There are 3 ways to turn a row about zero (a turn may also mirror it). The second row of each pair is the first, turned, with some noise. The first 27 pairs use one turn. New pairs use 2 turns, one after the other, and a turn may come again.
In the rows, 128 means zero.
Known pairs, each followed by its turns in order:
[127  81 145 113 103 119 149 125]
[ 83 139 150 150 132 104 125 141] : W

[134 104 150 105 189 130  78 102]
[144 161 101 178 180 122 126 167] : X

[146 100 132 144 110  86 118  57]
[121 128 119 149 126  78 202 143] : X

[124 139 139 116  89 177 130 146]
[107 142 130 119 147 166  82 133] : W

[165 182 133 112 111 127 110 153]
[105 151 113  93 112 181 133 147] : X

[127 100 143 134 175 121 109 106]
[121 113 174 110 145 122 143 155] : K

[127 121 151 151 115  86 166 124]
[141  78 145 123 127 129 169 125] : X

[ 97  82  99 127  74 139 124  77]
[ 78 168 160  89  98 132 139 175] : W

[ 89 124 138 100 184 141 127 135]
[116 133 136  79 175 124 113 157] : K

[167 158 161 147 111 141 103 108]
[144 129 119 153  83 140 148 170] : K

[ 85 137 128 120  93 147 121 131]
[147 137 145 123  82 115 101 134] : X

[159 183 144 162 102 153  59 131]
[110 207 159  94 121 160 145 162] : X

[128 111 165 135 124 144 118  89]
[132 144 150 173 124 118 151 142] : X

[106 116 123 101 102  78  98 108]
[104  93 151  90 105  92 134 146] : W

[ 70 181  84  82 120 123 151 173]
[ 89 150  50 120 178 125  91 103] : K

[126 109 108 162 129 129  38 142]
[126  42 143 163 138 154 119 149] : K

[ 91 129 164 157  99 165 142 125]
[109 163  89 127 129 135  89 159] : W

[ 88 174 103 131 103 107  89 148]
[150 146 129  63 103 112 109 162] : X

[119 136 138 106 134 119 126 122]
[138 118 140 124 122 111 112 130] : W

[ 77 200 111 198 112 198 164 163]
[186 174  79 190 165 118  47 148] : K

[110 114 112 120 150 126 117 156]
[135 132 131 108 161 108 138 115] : W

[112 121  99  53 120 119  93 104]
[ 98 102  95  87 154 170 170 112] : K

[120 107 120 129 128 113 159 112]
[134 143 145 122 139 109 141  99] : K

[149 103 113 148 161 163 106  97]
[142 177 133 123 100 137 149  92] : W

[110  92 113 166  98 119  79 143]
[148  55 136 155 133 123 117 111] : K

[131 122 146  74 133 116 134 155]
[125 103 160 141 156 101  99 116] : W

[129 102 164 142 159 172 101  90]
[127 162 158 193 157 118 128 143] : X

New pairs. What belongs after each?
[110 108 107  42 113  67 161 122]
[107  70  93 156  94  64  99 164] : K X

[125  85 139 103 178 128 121 122]
[139  87 112 149  81 110 133 146] : W W

[106 116  82 188 126 102 133 102]
[104  75 114 104  99 147  98  90] : W X

[117 133 117 141  93 103 101 105]
[101 150 100 126 105 110 133 102] : X K

[103 158 134 130 143  73 120 118]
[152 111  88 125 141 157 116  93] : X X

[107  90 128 157 119 116 187 192]
[ 93 154 163 147 189  95  82 142] : W K

[169 156 120  94 130 133 148 109]
[100 118 151 113  89 133  92 136] : K X

[146 149 182 141 153 137 146 125]
[127 176  94 146 152 123 106 115] : X W

[125 138 127  94 179 116 175 112]
[122  96 121 118 119 146  88 184] : K X

[ 98 172 122 125 123 103 108 139]
[145 139  87 120 114 162 113 121] : X X

[ 90  98 127 143 107 138 144 144]
[128 116 149 130  88 118 149 100] : K W

[114 110 174 104  84  92 164 137]
[105 124  81  94 157  79 148 124] : W W

[153 120 177 122 135  73 142 120]
[165 116 150 106 132  91 173 105] : W X

[122 120 127 187 133 157 115 126]
[127 107 164 144  87 128 111 154] : K K

[124 158 152 147 121 128 104 134]
[125 155 103 124 122 100 122 111] : W X

[163 138 141 131 162 114 160 141]
[130 120  79 133 126  96 126 151] : K K

[124 112 136 140 117  75 124 110]
[131 140 147 123 127  82 151 100] : K K

[122 128  58 165 122 111 147 127]
[160 161  84 132  78 123 145 130] : K W

[122 147 199 161 135 100 116 122]
[130 105 151 150 144 194 118  94] : X X

[145 100 131 116  90 135 113 187]
[152 159 114 143 114 185 162 135] : X K

[132 135 124  85 130 146  91 122]
[131 159 160 120 166 138 118 126] : K W

[175  93 127 176 130 121 102 203]
[129 203 143 102 137 175 165 174] : X K

[134 127 160 131  97 149  99 175]
[ 80 158 144 145 102 163 127 135] : X X

[112  97 146 142 126 128 102 131]
[114 129 101 131 156 119 150 118] : W K

[163 107 120 130 147 154  86 130]
[ 90 124 146 105 147 124 107 164] : X X

[ 86 109 139 197 132  91 169 134]
[144 108 121 111 171 126 203 169] : K X

[141  72 118 146  86  98  85 149]
[142 148 147 111 141  80 114 195] : W W

[169  89 106 138 158 147 102 139]
[195 134 118 125 100 132 147 132] : X W

[148 166 119 165 158 159 171 178]
[122  83  92 175 129 131 117 190] : K K

[104  52  95 115 130 147 148 134]
[ 99 170 102 116 143  76 121 173] : W K

[124 126 140 104 112 112 140 129]
[103 137 139 129 135 147 143 132] : X W

[155  89 118 143  94 139 134 152]
[155 163 125 135 131 138 176 132] : X K

[ 55 120 148  91  97 157 134 186]
[ 59  83 133  99 171 134 116 181] : W K

[ 52 162 115 143 128 116 118 124]
[128  88 177 128 174 130 140  95] : W W

[195 150  78 126  83 179 147 154]
[201 127  98 181 129 187 132 152] : K K

[124 106 151  81  90 113 113 101]
[116 134 192 151 138 133 133 161] : K W

[ 97 177 161 135  88 121 139 119]
[147 110  98 100  78 115 100 110] : X K

[125 113 136 108 147 156 131 161]
[116 134 130 133 160 121 131 168] : W X

[139 109 159 108 122 128 151 115]
[138 101 123 151 126  98 124 143] : W K

[168 106 135 134 182  93 140 130]
[118 157 184 116 171 134 110 126] : X K

[135 114 123 153 121 132 181 148]
[126 119 113 154 113 124 171 161] : K K

[148 151  88 158 167 137 182  92]
[192  96 134 150 149  80 106 153] : X X

[106 147 113 117 113  99 170 105]
[107 167 126 153 157 115 157 127] : K K

[119 134 158 119 127 167 193 130]
[115 105 135 178 126 131  87 177] : W K

